Each cloud of rows lies close to a flat space through zero, with a little noise off it, and is much wider in some directions of that space than in others. After each cloud: how many dimensions does that space have?
In the rows, zero is written as 128.

[[148 166 166 148 121 130 132 148 131 123 126 151 129 110 132 109 126  89
  116 111 105 114]
 [119 121 107 121 132 114 127 121 118 124 130 109 121 134 129 135 121 149
  116 140 147 131]
 [ 77 122 116  92 136 140 138 120 107 109 141  80  86 101 172  98  98 210
  103 136 152 145]
 [117 140 138 115 126 136 124 138 116 114 126 115 108 100 152  98 116 177
  122 118 123 132]
 [145 161 152 136 131 114 134 154 125 131 118 142 137 127 122 114 137  97
  123 111 100 119]
 [149 106 110 141 131 118 112 111 156 149 122 136 155 152  95 178 142 106
  132 125 135 120]
 [135 151 165 137 123 128 135 148 123 109 124 135 127 121 133  98 133 105
  123 122  95 116]
 [156 163 163 135 126 137 122 162 136 122 124 158 134 111 135 113 134  90
  132 109 100 114]
 [ 88 105  98  86 140 132 138 116 118 112 145  88  90 105 166 112 112 218
  118 142 153 151]
 [ 80  72  62 112 139 120 127  84 120 125 129  89 100 128 140 147 116 196
  117 155 176 149]
 [152 109 108 156 135 122 122 106 146 155 110 140 150 170  83 188 139  85
  145 138 137 127]
 [109 117 116 106 136 128 132 128 117 119 129 114 120 119 139 115 129 159
  124 127 131 129]
 [104 117 110 112 140 117 136 113 117 121 132 119 105 132 150 112 123 172
  120 135 139 139]
 [126 114 112 138 124 129 124 114 133 126 124 129 135 133 131 142 122 143
  126 128 140 138]
 [134 165 150 118 112 127 128 141 125 111 129 135 124 114 132 106 135 125
  126 124 104 122]
 [127 138 135 136 128 135 140 145 119 130 126 138 136 131 134 112 130 131
  126 123 116 117]
 [113 112 108 126 132 124 123 106 127 130 125 122 130 130 123 134 139 144
  123 138 137 133]
 [141 152 153 120 127 125 128 147 125 120 123 145 121 116 133 104 127 109
  128 126 104 109]
 [125 137 145 128 120 132 123 137 121 124 130 125 120 134 136 103 125 126
  132 127 134 121]
 [158 146 143 143 123 128 115 132 135 143 109 151 163 138 111 125 133  79
  136 118 105 124]
 [146 143 142 133 132 112 123 145 128 127 119 138 132 127 127 125 138 101
  134 119 112 120]
 [ 93 121 114 103 132 123 138 126 112 104 149 107 102 106 161 105 113 175
  119 136 136 144]
 [145 150 152 131 117 135 121 144 127 125 117 139 131 125 134 112 131 106
  138 114 109 117]
 [ 93  96  85 100 138 123 133 109 104 117 136 102 105 115 148 129 111 198
  100 151 159 145]
 [144 145 135 145 118 131 123 128 140 138 115 148 148 147 120 146 138  82
  134 130 124 123]
 [167 149 157 160 129 131 118 147 140 136 124 157 161 148 100 145 150  52
  143 113  93 112]
 [165 136 131 156 121 129 119 137 141 144 121 143 154 140  94 143 128  81
  134 112 117 119]]
 : 2

[[111 187 123 145 111 120 121 181 124 127 117 131 162 115 116 144 139  98
  139 156  82 145]
 [116 160 130 139 111 117 116 148 115 129 124 128 151 120 126 143 131 112
  138 148  99 139]
 [110 148 127 110 139 149 127 125 117 119 131 162 141 145 140 123 143 127
  116 104 139 144]
 [109 161 107 122 121 127 105 153 127 108 115 132 150 117 127 132 147 102
  116 132 107 133]
 [173 112 165 138 168 169 201 178 168 145 169 149 115 147  96 109 104 136
  132 128 155 158]
 [109 177 121 144 102 107 107 160 109 122 113 125 159 116 126 147 143 106
  138 149  84 140]
 [146  68 126  74 187 180 156 100 173 101 155 168  85 149 138  80 128 139
   75  58 210 129]
 [136  95 115 119 132 118 111 110 142 113 124 108 103 115 126 123 129 133
  117 127 134 107]
 [110 190 127 152 103 119 124 163 108 136 119 135 167 125 123 146 141 106
  144 146  92 148]
 [159  99 149 104 181 182 185 141 162 127 167 168 108 155 119  96 117 141
  102  87 186 144]
 [165  55 144 111 160 145 160  94 154 136 149 115  82 140 121 104 101 163
  111 104 182 115]
 [107 238 140 141 132 152 156 230 126 121 138 191 198 139 111 136 150  86
  129 138  94 188]
 [141  90 137 124 133 126 132  84 121 141 128 123 109 138 137 126 113 150
  133 115 159 116]
 [159 102 149 114 177 172 184 130 156 136 166 165 109 159 119  93 112 147
  111  92 191 145]
 [105 120 104 108 122 122  99  72 108 116 111 139 125 133 152 129 140 140
  116  98 145 116]
 [103 164 115 162  63  61  76 125  79 141  92  79 154  97 135 175 128 119
  164 183  54 110]
 [102 167 110 124 112 124 100 137 111 111 114 137 149 123 138 138 157 104
  126 127 105 130]
 [117 159 134 154 105 109 127 136 103 141 124 128 156 132 127 149 122 125
  150 150 103 131]
 [138 104 151 144 117 107 127  89 110 159 131 109 122 136 133 140 107 160
  154 134 140 118]
 [ 94 190 106 146  88 101  88 156 103 118 101 120 174 107 133 157 156  93
  142 157  66 134]
 [137 129 135 129 132 134 140 139 136 135 137 128 126 125 124 124 123 129
  132 126 129 130]
 [139 105 121 110 159 154 139 139 161 109 141 136 105 126 126 109 131 124
   99 107 151 133]
 [146  88 132 113 151 141 142 108 145 125 139 129 102 130 131 109 123 135
  112 113 159 118]
 [120 152 130 142 111 108 121 146 122 135 118 114 143 118 121 142 125 121
  144 155 104 130]
 [104 204 123 145 107 123 116 176 110 117 125 157 179 131 122 146 153  97
  132 141  86 152]
 [124 128 116  97 153 158 138 123 134 107 138 164 122 145 140 106 139 128
  102  90 160 140]
 [152  57 139 118 144 128 134  66 133 141 134 115  88 137 133 112 105 171
  123 107 178 105]]
 : 4

[[111 122 145 127 156 140 105 182  92 155 145 136  86 145 102 165 107 183
  122 128 106 113]
 [136 109 167 150 117 136 149 108  90 131  97 146 118 154 121 130 121 138
  130 120 145 130]
 [131 120 141 132 122 129 138 116 121 124 115 130 137 137 130 119 127 121
  129 128 139 130]
 [185 153 127 165  93 131 150  57 132 114 106 162 126 119 142 143 148 122
  131 119 157 128]
 [125 123 121 125 120 120 141 114 144 117 115 123 142 121 138 101 132 100
  132 122 133 145]
 [114 129 132 122 143 133 108 157 112 140 147 121 121 134 116 147 122 153
  123 135 114 110]
 [134 137 120 134 123 129 121 119 124 132 142 136 125 123 127 144 137 146
  126 129 124 111]
 [137 142 125 123 149 137 118 160 134 136 132 129 104 124 123 143 111 135
  126 129 121 141]
 [137 132 136 132 133 136 129 131 125 129 122 133 120 131 126 135 124 127
  129 128 134 135]
 [101 111 139 121 145 128 121 166 104 145 136 127 103 142 112 133 112 157
  126 123 109 126]
 [134 127 138 121 141 134 134 143 139 122 111 118 130 130 133 114 114  99
  130 131 136 155]
 [139 153  98 131 129 126 108 134 138 139 159 142 106 114 124 160 135 160
  126 126 110 112]
 [157 151 108 139 108 124 133  88 149 118 129 140 136 112 140 136 144 117
  129 127 137 124]
 [ 85 105 126 107 143 120 117 168 117 140 143 110 128 136 116 117 121 140
  125 127 104 123]
 [119 121 159 128 160 146 114 184  92 151 131 132  88 149 107 158  99 165
  124 130 118 129]
 [141 138 113 145 110 121 130  99 125 133 137 147 117 120 126 146 141 151
  127 119 124 115]
 [147 122 142 154 100 125 149  78 108 123 106 153 126 138 129 129 140 133
  132 117 145 121]
 [ 86 110 128  98 157 127 112 185 129 138 142  97 133 135 121 114 113 125
  125 137 110 131]
 [102 120 111 115 137 117 120 153 131 137 146 121 120 122 122 124 126 142
  129 123 105 126]
 [147 131 142 141 122 136 136 106 119 123 114 136 132 135 130 134 127 124
  129 131 145 128]
 [150 133 114 135  89 114 157  58 161 100 103 126 175 113 156  90 154  72
  134 126 156 140]
 [136 124 143 149 125 132 131 121  94 143 125 152  96 143 115 154 125 167
  128 118 127 117]
 [ 98 108 137 105 137 123 130 148 134 120 122  99 159 134 131  92 125  98
  128 136 128 136]
 [ 66  96 142  95 166 129 108 205 110 145 142  97 126 144 109 115 104 139
  123 135  98 128]
 [111 113 126 129 127 118 129 136 112 138 133 135 111 133 117 128 127 152
  129 118 114 124]
 [130 131 135 118 129 134 127 121 142 115 123 107 164 127 139 116 132  95
  126 145 144 125]
 [150 135 141 140 119 136 137 102 126 121 113 136 138 130 134 132 133 117
  128 132 148 126]]
 : 5

[[170 129 125 143 145 180 134  94 107  70 100  80 130  92  36 118  70 169
   79 122  96 126]
 [126 100 101 154 169 130 140 122 158 111 135  88 140 132  73 111  86 133
   81 169 121 130]
 [140 111 122 117 100 140 122 169 166 130  88 143 143 130 135 140 142 100
  138 131  98 144]
 [ 97 107 127 149 165 175 133 110 114 118 150 136 128 158 144 131 139 128
  143 150  89 156]
 [118 160 145 134 162 151 151  82 110 103 157 100 125 113 133  98 104 151
  123 123 153 149]
 [115 120 119 106  96  90  91 147 145 161 187  90 157 120 132 127 128 146
  130  82 146 141]
 [108 168 144 127 143  98 142 102 121 148 164  89 140 123 154 118 107 155
  123 123 187 118]
 [111 143 129 102  60 157 121 133  79 117 105 134 153 108 170 114 127 150
  132 102 155 166]
 [135 161 112 143 122 101 137 125 116 139 117 105 153  95 104 115 121 129
   83 159 169 121]
 [132 149 113 135 152 101 141 117 132 122 149 126 120 110 130 107 142 132
  144 124 144 119]
 [138 132 131 139 137 156 131 132 137 132 112 135 124 136 118 132 134 117
  127 153 115 136]
 [ 93  84 121 114  73 126 127 146 110 145 133  86 189 170 128 149 132 135
  122 129  97 128]
 [135 112 111 137 178 140 149 123 142 118 128 147 108 129 111 131 118 124
  141 156  93 142]
 [120 126 131  95 113  85 129 138 145 172 163 132 131 130 151 127 128 112
  143 127 148 154]
 [135 169 169 120 104 142 132 116 107 119 120 134 129 112 167 141 136 135
  156  87 147 114]
 [131 131  85 136 129  89 147 132 117 134 140 149 124 117 119  94 157 114
  136 161 152 125]
 [159 174 145 148 138 161 133 120  88 103 101 207  76  85 157 142 141 135
  168 107 152 106]
 [118 108 131 116  73 104 103 141 129 151 149  97 162 142 136 136 129 122
  119 111 135 123]
 [132 130 146 141 118 132 126 126 144 122 123 111 127 158 147 137 136 130
  154 111 131  82]
 [149 159 142 138 119 139 108 125 135 128 105 168  93 120 184 130 145 114
  166 117 153 118]
 [115  67  95 113 148 132 133 141 163 127 120  74 150 168  52 114 102 138
   78 164  72 153]
 [106  90  97 129 107  95 104 149 122 145 122 138 138 145 140 138 131 123
  114 142 128 119]
 [103 123 111 131  91 100 128 137 115 147 126 101 167 134 140 121 117 130
   98 152 166 125]
 [119 137 101 123 116 119 132 149 121 127  94 118 148 119 119 121 127 154
  109 135 142 123]
 [125  89 126 121 169 128  99 131 168 142 133 125 108 148 110 148 105 121
  107 137  83 150]
 [119 131 153 135 121 151 100 116 121 142 118 119 128 144 153 152 116 132
  116 127 126 129]
 [154 176 159 143 147  93 147 108 121 126 138 145 102  98 123 129 134 115
  126 116 175  76]]
 : 15

[[128 165 158 137 142 108 124 159 165 109 143  99 134  76  91 136 209 108
  120 133 112 154]
 [102  81  93 125 113 136 143 112 131 149 143  98 123 155 107 127 108 113
  120  93 159 129]
 [124 111  97 136 118 134 187 130 165 106 177 136 156 158 197  80  89 146
  139 122  74 139]
 [ 63  93 142 176 108 149 126 125 154  54 176  92 151 140 127 144 140 138
  180 165  93  97]
 [152 147 129 104 140 115 141 145 132 149 131 155 153 138 164 111 108 126
  117 125 106 176]
 [160 122 133  66 142  95 136  85 159 185 146 124 160 159 164 102 130 106
  110  92 126 138]
 [177 149 124  72 114  94 165 127 132 219 148 169 180 193 205  73  82 147
  110 137 134 191]
 [147 103 141 102 135 115 129 148 171 144 131 140 132 146 152 141 119  88
  116 104 129 133]
 [ 98 147 125 184 127 149 132 157  80  91 103  90  70  63  55 155 159 153
  127 127 154 129]
 [123 163 104 107 158 116 163  82  80 139 122 124 133 135 161  88 118 179
  129 113 107 170]
 [138  76 182 159 171  88 202 184  97 183 157  28 124  95 150 140 115 155
   99  62 144 182]
 [ 85  46 120 154 139 144 152 100 140  86 156  57 100 136 117 141 115 121
  149  77 124  69]
 [132 192 131 139 117 145  58 139 117  98  91 178 118  77  62 155 167 117
  131 174 138 115]
 [125 110 124 186 132 145 165 162 115  98 128  97  94  82 126 127 111 140
  123  98 121 107]
 [124  83 158 185 122 124 188 148  64 146 128  51  90 112 120 115 122 209
  143 108 182 108]
 [111 129  88 119 176 127 161 138 109 171 153  96 140 105 143 133  69 101
   82  81 103 216]
 [119  86 143  84 165 105 144 115 119 152 117  98 112 160 138 152 121 120
  126  89 144 165]
 [150 189  91 109 156 128 159  86 138  79 103 160  93  98 136  77 181 140
  130  91  94 135]
 [ 83  60 181 148 140 131 130 195 156  61 109  86  69 122  87 213 160  98
  140 111 141 147]
 [ 87  68 147  89 178 121 110  74 128 130 130  67 129 148 121 169 128  97
  132  80 125 124]
 [107  95 125 147 151 165  87 164 141  50  60 141  31  81  48 220 148  56
  112  96 142 106]
 [108  61 102 137 126 134 159 145 182 124 165  77 113 131 110 143 127  72
  111  65 142 121]
 [121 108  73  98 111 138 154  69 142 126 122 138 106 175 136  96 125 129
  133  98 139 108]
 [134 162  99 160 116 135 163 111 141  82 137 110 103  87 114  83 186 159
  139 115 113 109]
 [144 134 168 149 169  96 195 156 104 140 132  50 103  74 131 118 176 169
  121  73 136 168]
 [116 178 125 118 125 113 135 114  68 137  78  98  72  88  37 129 222 176
  120 116 203 170]
 [117 159 175 123 128 118  68 171 110 161 123 146 168 123 105 166 123 118
  119 197 140 172]]
 : 10

[[114 134 148 107 131 130 118 119 113 136 149 137 119 106 130 112 119 113
  123 128 121 133]
 [142 109 116 137 128 128 114 134 143 126 151 132 132 152 134 133 148 150
  132 127 123 109]
 [105 132 133 103 135 143 155 143 120 115  68 130 137 112 132 170 120  84
  123 129 182 147]
 [140 138 106 142 132 123 161 141 152 120  88 125 134 150 129 140 117 143
  111 127 162 127]
 [104 125 134 120 157 151 126 125 127 124  84 132 144 105 148 147 107  97
  121 133 179 145]
 [128 130 114 134 123 126 138 139 144 118 108 150 141 132 136 138 130 137
  113 116 160 118]
 [146 109  99 145 106 138 129 123 138 105 134 104 146 117 135 116 137 164
  157 137 124  96]
 [101 126 150 109 154 155 129 119 105 132  91  89 127 102 131 150 102  73
  143 145 137 157]
 [181 125  88 114  54 124 189 148 134  72 129  95 137 125  90 136 170 169
  187 153 134  76]
 [128 125 107 169 125 100 117 132 147 144 139 137 122 169 130 123 136 166
  102  94  91 126]
 [118 137 117 101 103 144 165 136 112  97  83 105 140  84 126 137 110 109
  146 139 160 128]
 [141 123 139  79  89 133 116 127 125 110 204 170 128  94 123  90 157 140
  144 136 129  78]
 [131 135 129 163 141 107 109 114 136 150 153 138 119 146 133 100 115 155
  108 110  89 139]
 [110 113 131  56 121 170 182 164 110  97  60  70 130 114 106 217 146  42
  167 172 194 136]
 [121 137 125 113 121 129 133 130 131 119 126 154 134 105 138 114 116 128
  108 121 152 120]
 [ 96 131 143  99 117 133 140 134 103 122  99 110 126 103 120 152 127  88
  139 122 125 148]
 [123 139 125 122  97 100 118 137 135 135 169 169 120 135 127 106 139 159
   97  95 101 111]
 [ 71 128 161  95 158 142  94 113 104 152 137 140 127  86 148 117 100  80
  100 119 121 150]
 [111 143 141 133 141 111 123 127 127 153 127 139 111 138 129 121 109 122
   95 107 104 155]
 [ 97 103 153 128 183 161  95 118 115 151 108  99 133 130 147 160 122  76
  135 140 133 158]
 [125 136 143 159 152 106 112 121 122 163 135 114 106 166 120 128 120 130
  112 117  78 162]
 [196 153  97 192  90  83 146 132 165 104 135 189 133 168 112 100 154 217
  128 102 137 104]
 [103 110 124  86 135 176 160 137 111 100  66  63 145  92 132 174 112  72
  164 167 177 133]
 [152 134 113 161 135 122 132 129 153 119 112 157 142 142 140 120 122 158
  113 122 159 122]
 [153 134 133  96  82 125 134 128 118 100 170 157 126 103 109 105 157 140
  160 137 129  94]
 [144  97  97 176 146 149 124 122 139 117 100  68 145 150 139 149 134 153
  170 145 119 126]
 [149 142 122 139 128 118 153 131 135 129 115 111 120 151 113 129 120 138
  127 139 128 135]]
 : 8
